The first 4 rows are patterns. Each new row is the sum of 2 different patterns, raised or lowered, with some noise. Before adding, each is slid sideways (what falls off one end comes back at the other) and multiplied by a number that may be negative. Names go in the order of the patterns.
Known rows, each followed by the names of its patterns:
[-25  19  -9  28   2 -29 -11 -22 -21  19 -21 -11   3 -10   0   1   9 -21
   2 -11  16  26 -22  20   7  20 -17   9   1] -> E
[ 18  30  27  -7 -13   6   9 -19  11  -9 -18 -12   8  22 -25 -21  19 -24
  23   5  17  33 -14  21 -29  10 -10 -28 -17] -> G
[ -9  32   4  20  32  13   5  24  -7  18  16  -5  -3  16 -12 -23   5  16
 -31  28  15 -18 -17  12 -21  30   7 -21  -3] -> H
[ 17 -31  20  14 -25 -15   6  20  -1  29   9  22 -10  28   1  30   9 -18
  11 -20 -19   2  14 -19 -16  12   1  32 -32] -> B

New rows, each followed by the names of its patterns:
[-22  -7  27  36 -31  19  23  -8 -26  21 -25  18   0 -11  17 -27  15  21
   4  50  18  21  51 -17  35  -3   6 -11  -3] -> G H
[-16 -16  22 -29  22 -20 -17  15  -2  32  13  -1  32  13  -3  20  -8   7
   1   7  -7  14 -20 -33  16  -7 -28   0  18] -> E H
[ -7   9  38  -7   7 -17  -9   9 -22  27   8  27  -3  28  21  26  -1 -26
 -20  19   3 -15  -3  25 -24  29  25  -2 -15] -> G H
[ -7  31  41  38 -15   1  17  -8  26  32  16  54 -15  36   9  22  28  10
   6  25  65  60   6  11   2  53  -8  56  -3] -> G B
[ -9  31   3  11  -8  -5  11  -9  24 -23   6 -29 -46  10 -22 -24 -16   4
 -18   4  25 -28  15 -12  -5  17  26   0   8] -> E H
[-20 -22 -30  -7   0 -42   2 -16 -18 -30 -12 -29 -14  -3 -41 -15 -54 -62
  -9 -34 -48 -57  -9 -35  -7 -32 -33 -43 -37] -> E B
[  0  -5  50   2  22  41  19  18  33  18  13  29   6  24  45  -5  14  24
  39 -14  42  27 -11  18  18  21  37  -2  -6] -> E H
[-53 -13 -56  18 -28 -25  -4   3   2  18 -33 -15  -3 -21 -41  -2 -45 -60
 -28  -4 -37 -15 -26 -28 -56   7 -42  19   6] -> G H
[ 14 -45  -1 -44  23 -18 -15   5   8  12  28 -26  -9   5 -13 -32   9 -33
 -48 -21   7 -28  -7 -16 -19 -49  12 -31  26] -> G H
[ -6 -35  22  17 -17  -1  32 -12  31  19  17  11  -3  30  48  18  38 -20
  36 -21 -29  48   9  35  22   4  39  53   2] -> G H
[-27  -6   0  45  18   9 -12 -21  10 -43 -15 -16 -13 -39 -17  21 -31   1
 -18 -15 -15  13  22   1 -33  18 -16   0   6] -> G B
[ 44  22  12   9  38 -15  46  16  21  47  -7  60  32  55  30  40  26  15
  35  27  60  22 -11  21 -10 -16  45  12 -13] -> E H
[ 34  17  36  29   9  35 -17  17  10 -20 -17  24  39   9  22  10   3   6
  -2   3  23  -2 -11  12  19  11  -3  38  12] -> G H
[-32  -3  17   1  -9 -21  31  -3 -22  13  -7  18 -38 -19  16  -2  13  -5
  10   3  37 -29  -4 -27 -23   2 -28 -29  35] -> E G
[ -8 -12 -49 -19 -22   0 -35 -21  -2 -19 -37 -18  -9  -6 -18 -22 -29 -30
 -57 -22  10 -29 -19   2 -38  16 -41 -13 -41] -> E B
[-14 -46   2 -29 -16  28 -26 -18  10 -28  -4  -1  -7 -37   0 -33 -14  15
 -22 -18  13  19 -42 -17  -7 -52  27 -15   0] -> E H
[ 63  28  46  34   8  44  54  12  16  54  22  37  12  56 -13  65  52  -2
   9  48  30  54  58  25  46  20  76  36  70] -> H B
[-24  20 -33 -48  -6 -41  22 -11   7  32 -20   1 -26 -14 -16 -29 -33  -4
  14  -4 -37 -24  -2 -28 -14   1 -35 -41 -19] -> G H
[ 11 -25  15  -9 -13  17  -6  -2  -3  -3  16  20  26  13   5  40  13  -1
  35  -5  -3  16  33   0  29 -20 -11  37   0] -> E H
[-10  45  17  23  14 -10  44  42   9  22  -2   6  18  15  11  18  52  28
  12  54  32 -24   7 -16  54  35 -18   1  18] -> E G
[-12  -9  -1 -39   0 -51 -39   9   2 -22  18 -26 -14 -23 -14 -29   4 -18
 -43  -7 -30  15 -32 -27  23 -28 -24 -22 -12] -> E H
[ 21 -28 -41  -8 -18  -8  -1  -6   1   0 -20   1  14 -13 -19  -9   4 -36
 -11 -36 -20 -36 -28  -8 -35  17 -13 -12  23] -> G H
[-30  12 -36  18   8 -20 -19 -33  31   7  -8  31 -17 -11   2 -40  12 -11
   4 -23  11  -3 -15 -19 -19 -53  17   9 -28] -> G H
